There are 8 hidden switches. A switch that is on adds its own fixed numbers to the row, and there is some noise. The rows also spread widely along 12 directions, which tell nothing about the answers.
In the rows, 128 means zero.
Known rows, each followed by its switches (1 for on, 0 for off):
[177 107 111  87 165 107 160  85  98 177 109  65  96 119 126 114 144 126
 126 159 102 148 157 130 100 160 163 118] : 1 0 1 1 0 1 1 1
[144  96 108 127 141 104 137 113 143 113  64 133 134 113 141 105 122  98
 130 161  74  98 102 162 139 108 185 136] : 0 0 0 0 1 1 0 1
[149 140 107  73 154 129 110  82  94 124  86  98 133 114 144  95 110  96
 123 175  50 129 166 153 108 173 126 110] : 0 1 0 0 0 0 1 1
[147 118 126 141 118 154 138  96  90 135  59  82 114 146 127 129 129 109
 119 164 121  94 152 112 115 182 132 127] : 0 1 0 0 0 0 0 0
[155  82 118  72 132 125 105  98 181 158 126 102 162 124 178 118 127  79
 121 162 100 176 126 168 118  87 153 127] : 0 1 0 0 0 0 1 1
[117 126  79 100 153 137  84  89 121 137 169 129  91  94 111 125 181  82
  95 144 108 116 143 104 102  98 119 151] : 0 0 0 0 1 1 0 0
[145  88 180 124 122 188 104 167 128 176 102  69 130  93 117 150 128  97
  97 125 125 156 147 126 122 107 101 143] : 0 1 1 0 1 0 0 1
[107 102  92 153 133 128 139 105  84 133  83 102 110 116 139 135 150 152
  77 134 143  51 187  67 150 142 110 183] : 0 0 0 1 1 1 1 1
[140 146  95 129 163 157 108 104  83 141 127 103  97 150 108 134 159 124
  95 143 135 119 155  80 117 165 106 130] : 0 1 0 0 0 0 1 1
[126 127  98 116 157 114 113 121  97 104 103 138  73  64 102 106 146  87
  95 146  57  80 137 128 119 110 137 148] : 1 1 0 0 1 1 0 1
[147  95 127  99 143 144 107 113 110 146  43  93 160  57 183 124  87 111
 133 178  49 165 182 112 113 131 108 140] : 0 1 0 0 1 0 1 1
[147  85 132  89 135 155  91 104 150 132  90  96 188 144 167 102 103  85
  98 175  99 110 133 158 136 132 137 133] : 0 0 1 0 1 0 0 0
[110  67 142  88 109 101 114 116 156 138 129 100 149  92 184 127 127 108
  70 145 122 138 176  99 121  65 107 154] : 0 1 1 0 0 0 0 1
[ 96  93 106  96 151 110 111 142 180 163 132 116 120  45 167 144 153  99
  92 142  96 155 181 152 115  51 138 179] : 0 0 1 0 0 0 0 0
[116 152 151 106 124 172 102 152  79 137 145  94 133 138  89 117 151 133
 113 117 101 140 172 123 136 145  46 122] : 0 1 1 0 0 0 1 1
[103 101 131  99 122 135 118 140 100 131 135  86 141 137 130 121 145 137
  59 128 139  95 176  86 135 105  90 157] : 0 0 1 1 1 0 0 1
[136  93 130 120 113 130 143 128 108 114  64  96 126  92 141 122 128 107
 151 153  73 161 123 117 102  95 135 131] : 0 0 0 0 1 0 1 1
[180  71 212 131 104 141 127 157 119 132  82  79 112  98 118 106 102  80
 114 141  91 148  92 134 112 116 132  91] : 0 1 1 0 1 0 0 0
[119  96 106 108 140 161  86 143 112 122 113 128 180 118 137 109 137 115
 131 160  79 155 125  95 129  98  88 137] : 0 0 1 1 1 0 0 0
[155 103 173 103 137 132  92 160 149 157 130 128 131  55 146 105 108  75
 131 142  50 189 123 166 111 104 114  99] : 0 1 0 0 0 0 0 0
[166 104 115 131 140  89 144  81  90 128  59 112 125 105 176  94  90 141
 117 174  78 109 161  87 131 172 131 119] : 0 1 0 0 1 0 1 1
[175 121 113  88 192  59 148 122 126 164 112 105 122 144 166 110 101 175
  80 168 121 136 165 101 143 124 163 116] : 0 1 0 0 1 1 1 1
[110 120 106 130 161 165 109 156  98 107  39 100 131 117 115 142 132 112
 119 172  84 130 146  96 116 117 121 146] : 0 1 1 0 0 0 0 0
[160  77 171 175 128 125 115 156 139 172 115 133  99  54 153 127 114 113
  87 117 119 124 130 103 145 119 120 136] : 0 1 0 0 1 0 0 1

New rows. What belongs after each?
[125  74 172 125 128  77 107 142 142 120 135 135 133  87 180 100 100 123
  42 132 118  99 157  86 151 101  98 129] : 0 1 1 0 0 0 0 1
[145 131 157  90 130 146 122 172 121 119 132 103 120 140  92  93 132  88
 111 116  80 118  99 217 137 112 136 113] : 1 0 0 0 1 0 1 1
[141 146 155  90 133 153 132 157  99 128 106  67 140 187  97 109 131 134
 111 144 112 131 148 158 134 145 106 104] : 0 1 1 0 0 0 1 0
[149  90  80 137 161 126 131 119 181 210 122 103 106  90 159 155 161 135
 107 147 141 152 173 136 144  92 156 185] : 0 1 1 0 1 0 1 0
[127 145 178  77 148 164 102 138  73 143  98  57 106  88 118 126 107  85
  68 134  87 109 193 150  93 177  98 119] : 0 0 0 0 0 0 0 1
[ 94 112 117 100 125 103 139 136 127 154 122 109  99  36 147 127 149 104
 105 125  72 132 191 157 108  93 124 166] : 0 0 0 1 0 0 0 1
[ 92 147 157  89 157 161 125 224 113 134 104  78 153 180  97 153 141 157
  86 129 141 133 161 135 137  83 106 138] : 0 0 0 0 0 1 0 0
[141 108 150  43 109 153 133 104  85 128  73  32 127 127 133 120 110  85
  94 176  95 126 178 131  74 135 122 126] : 1 1 0 0 1 0 0 0
[148 133 130 129 200 149 109 187 111 153  76 100 100  86 110 134 117 132
  89 138  86 137 153 134 144 128 133 141] : 0 1 1 0 1 0 1 1
[118  97 155  85 155 122 119 177 133 121 106  77 132 132 126 129 127 128
  50 129 133 110 151 130 142  66 133 148] : 0 0 1 0 1 1 1 1
[129 110  50  53 160  90 142  76 122 139 116  98 137 165 148 117 151 137
  80 183 126  92 169 105 123 102 164 163] : 1 1 0 1 1 1 0 1
[162  55 195 115 122 100 141 140 142 125  63  74 117 110 150 119  99  92
  77 157 118 117 117 121 116  99 165 109] : 0 1 1 0 0 1 0 0
[139 122 116 117 172 104 138 151 112 124  84 113  93  83 138 117 124 118
 108 146  72 130 142 145 115 123 157 133] : 1 0 0 0 0 0 1 1
[134  87 162 120 127 174  84 144 130 161  88 115 195  96 153 108 103 110
 123 152  77 119 166 152 165 144  75 141] : 0 1 1 1 0 1 0 0
[145 112 192 122 148 155 101 162  86 161 103  79  93  70 128 143 110 103
  67 125 116 143 171  86 102 150  90 116] : 0 1 0 0 0 0 0 1
[147  72 151 108 150 110  86 103 135 110  57 128 161  51 200  85  64  86
  87 163  44  89 154 138 144 135 128 133] : 0 0 0 0 1 1 1 1
[138  95 117 125 106  77 183 101 128 170 158 103  90 106 140 126 170 140
 132 131 129 162 151 109 104 100 142 138] : 1 0 1 0 0 0 0 1
[169 112 126 163 117  93 178 106 116 165  76 131 128 115 154 110 114 151
 176 156  84 153 136 126 139 166 145 109] : 0 1 0 0 0 0 0 1
[176 126  67 128 211 135 118 135 140 166 139 126 101 163 105 141 180 125
 138 158 137 178  83 111 118 108 182 121] : 1 0 0 0 0 1 1 0
[121 103 121 112 149 135  86 121 106 138 108 136 128  39 164 122 118  98
 107 156  62 147 175  80 106 123  78 144] : 1 1 0 0 0 0 0 1
[114 144  81 119 176 138 112 152 119 162 129 127 101  82 120 143 161 131
 121 143  94 158 165 114 113  99 122 160] : 0 0 0 0 1 0 0 0
[137  95 155 167 134 140 168 177  94 104  15  83  82 117  86 140 134 115
 113 148 108  84 115 119 124 120 162 139] : 1 1 1 0 0 1 0 0
[135  83 133  90  85 183 124  86 130 196  95  66 153  77 159 138 137  74
 143 150  91 149 192 173 104 144 103 164] : 1 1 0 1 0 0 0 1
[138  79  54 105 153  95 124  90 132 135  97 147 179 125 184  97 123 145
 121 190  84 125 147  86 150 109 131 157] : 1 1 1 1 1 0 0 1
[162 117 111  91 152 145 105  91  89 129 120  97 101 107 123 105 135  80
 112 155  80 135 124 121  91 148 133 116] : 1 0 0 0 1 0 1 1
[113 100 120 104 119 168  92 124 136 123 118 100 117  97  99 128 170  73
 105 129  98 111 136 151 132  70 110 166] : 0 1 1 0 1 1 1 1
[138 122  73 152 222 127 108 133 126 163  50 148 142  64 160 134 118 152
 145 171  57 147 171 112 152 148 142 158] : 0 0 1 0 0 1 1 1
[154 111 115 109 159 116 119 145  97 123 129 131 127 150 105 114 151 125
 134 153 100 179  82  67 109  95 131  88] : 0 1 0 1 0 1 0 1
[121  92 124 101 141  71 103 113 174 135 173 158 143  75 171  87 137 113
  98 130  76 127 148 159 159  77 119 140] : 0 0 1 0 0 1 1 1
[141 112 160 122 172 187  55 139  98 130  94 107 120  73 108 114 115  68
  73 142  81  82 142 128 130 159 100 133] : 0 0 1 0 1 1 0 0
[122 109 108 131 151 121  95 152 143 142 135 163 154 101 145 101 135 135
  99 126  90  92 149 147 191 104  99 160] : 0 1 0 1 1 1 1 1
[118 100 157 153 128 127 106 154 114 121 129 127  92  92 118 129 148 115
  69 108 132  94 144  83 145 101  89 143] : 0 1 0 0 0 1 1 1
[121 138 103  66 136 165  89  91  76  96  93  91 127  94 101  98 138  61
 139 174  27 136 143 144  78 135 108 122] : 0 0 1 0 1 0 0 0
[125 133  98 123 147 108 167 147  99 105  80  89  96 193 107 140 154 147
  97 162 150 113 125  87 111 110 163 126] : 0 1 0 0 0 0 0 0
[129  81 127  91  98 104 109  88 146 138 142 119 148  71 173  92 127 102
 117 145  70 145 166 131 133  85  91 144] : 0 1 1 0 1 0 1 1
[107 100 123 159 148 156 117 143 124 129  67  99  77  71 115 161 160  87
  81 119 124  78 150 132 127 105 147 181] : 0 0 0 0 0 1 1 1
[126  98 140 113 117 104 137 103  82 110  48 101 159  68 180  89  80 140
 132 166  40 125 189  99 127 146  89 132] : 0 0 1 0 1 0 1 1
[167 132 101  99 153  70 169 107 115 149 100 108 101 112 143  97 120 144
 141 160  69 158 148 147 123 131 164 113] : 0 1 0 0 1 0 1 1
[121  95 136  88  94 142 132 136 117 127 162  77 136 161 104 115 175 118
 106 117 137 149 122 119 121  70 100 134] : 0 0 1 1 1 0 1 1
[129  96 172 147 125 128 123 148 107 152 103 114 142  98 154 110 109 141
  84 113 112  77 180 130 172 161  89 141] : 0 0 0 1 0 1 1 1
[142  96 192 141  98 163 145 164  95 152  95  71 102  82 119 138 133 104
 133 110 104 160 141 134 104 128  98 122] : 1 0 0 0 0 0 1 1
[155 122 183 124 154 195 111 164  94 170  79  54 121 131 105 150 123 110
 106 130 132 138 153 135 118 165 111 117] : 0 0 0 0 0 1 1 0
[137  90 177 144 125 183  57 139 118 128 105 125 138  62 135 111 111  61
  98 138  76 116 134 124 131 146  68 126] : 0 1 1 0 0 0 0 0
[138  74 206 119 117 107 123 167 111  81  55  99 139  80 171  96  69  96
  94 141  66 128 124 122 120 111 119  99] : 0 0 0 0 0 0 1 1
[103 116 135  92 131 141 105 146 118 102  74 104 151 101 132 105 106 100
  84 150  65  79 169 165 147 112 110 157] : 0 1 1 0 1 0 0 1
[139  99 147 124 127  61 169 127 101 127  78 102  90  50 158 109 110 145
 117 148  73 132 174  96 113 102 133 129] : 0 0 0 0 1 1 1 0
[122  48 147 151  99 146 105 122 139 117  81 122 165  97 176 127 122 109
 105 135 120 106 132  79 148  84 101 161] : 0 0 0 0 1 1 1 1
[120  99  97  82 147  83 127  92 132 148 133 111 133 107 183 112 129 121
  70 156 114 110 181 116 119 118 142 148] : 0 0 0 1 0 0 0 1
[140 135 115 167 133 134 145 143 126 155  76 145 132  91 131 112 132 125
 194 147  52 151 127 180 138 154 140 127] : 0 0 0 0 0 0 0 0
[123  75 178  98  71 122 136 123 117 143 117  88 167 110 173 100 104 119
  98 131 107 109 171 131 136 121  89 134] : 0 0 0 1 1 0 0 1
[114 140 186 139 111 159 119 178  84 129 125 114 118 109  85 115 140 119
 128 107  91 119 143 139 131 138  72 112] : 0 0 0 0 0 1 0 0
[135  75 127 127 115 116 131 157 133  81  90 124 163 167 135 106 132 133
 125 152 108 151  79  85 143  54 126 121] : 0 1 1 0 1 0 1 1
[146 156 172 106 138 194 101 142  88 175 119  75 123 111  73 114 134 102
 124 124  82 110 170 193 133 184  90 124] : 0 0 1 0 1 1 0 0
[109 119 155 136 113 139 149 197 129 134  96 105 143 119 119 109 129 145
 116 114  91  91 162 199 176 109 103 162] : 1 0 1 0 1 0 1 0
[135 122 145 116 172 100 129 187 128 133 118 137 143 135 145 108 107 144
  92 138 103 131 128 138 148 118 136 115] : 1 0 0 0 0 0 0 1
[116 123  84  79 191 135  84 150 131 119 126 119 129 128 140 126 134 114
  44 151 115  97 157 121 142  89 127 166] : 1 1 0 0 1 0 1 1
[112 119 120 133 121 163 140 145 105 131  63 107 132 106 102 146 158 111
 183 146  74 172 126 128 102  97 128 137] : 0 0 0 0 0 1 0 1
[128 107 164  99 168 199  66 155 113 145  62  81 166  92 127 128  95  85
  77 146  82  96 168 155 139 146 105 152] : 0 0 1 0 1 1 0 1
[133  58 155 134  93 119 129  77 145 135  84  89 154 111 193 109 110 103
  85 145 127  81 167 133 144 144 124 150] : 0 0 1 0 0 0 1 1
[151  94 156 142 144 134 137 139 109 125  90  77  93 156 113 143 144 114
  73 126 165  99 111  93 121 125 155 121] : 0 0 0 0 0 1 1 1
[140 107 140  93 123  67 166 132 110 120 114 112 122 123 126  90 119 149
 105 149  85 110 149 125 141  98 133 124] : 1 1 1 0 1 1 0 1
[116  97 150  94  83 151 125  84  72 106  46  66 148  91 134 110 110 101
 128 173  65 103 190  96 104 138  80 140] : 0 1 1 0 1 1 0 0
[108 124 111 114 120  75 142 137 111  70 111 160 152 132 153  71 122 138
 131 146  52 101 128 145 152 111 114 124] : 1 0 0 0 0 0 1 1
[150 125 113  97 186 183  49 114 131 195 185 102 128 104 133 139 160  98
  97 140 125 189 160 106 109 139  85 133] : 0 0 1 0 0 0 1 0
[147  89 110  82 140 108 111 113 161 146  92 117 155  81 183 111 107  94
 130 182  62 173 141 143 110  79 150 134] : 0 1 0 0 1 0 0 0
[ 68 132  43 104 150 141 117 149 142 107 110 133 128 120 116 148 186 114
 115 146 101 126 141 133 123  36 144 193] : 0 0 0 0 1 0 0 1
[180  66 192 124 107 118 125  99 119 148 116  82 119  91 158 100 108  89
 111 136 103 157 121 114 104 146 122  90] : 0 0 1 0 0 0 1 1
[140 131 136 150 129 121 172 154 113 184 110 110  82  68 115 134 146 132
 149 118  88 148 161 167 119 145 139 141] : 1 0 0 0 0 0 0 1
[147  59 123  98 120  63 159 109 129 121 125  92 111 138 167 116 135 125
  66 151 153 128 114  60 102  70 170 122] : 0 0 0 1 1 0 0 1
[125  86  76  69 146  90 136  76 125 150 106  97 178 135 182 113 129 159
 111 191 113 131 188  77 125 102 129 154] : 0 0 1 1 1 1 0 0
[156  89  84  78 177  84 134 118 146 122 126 101 107 146 145 122 153 114
  91 173 122 172 107  91 100  62 178 125] : 1 1 1 0 0 0 1 1
[139 116 110 118 164 109 122 126  95 101 109 116  78 111  98 101 151  88
  92 142  82 101 101 124 106 131 161 115] : 0 0 1 1 0 0 0 1
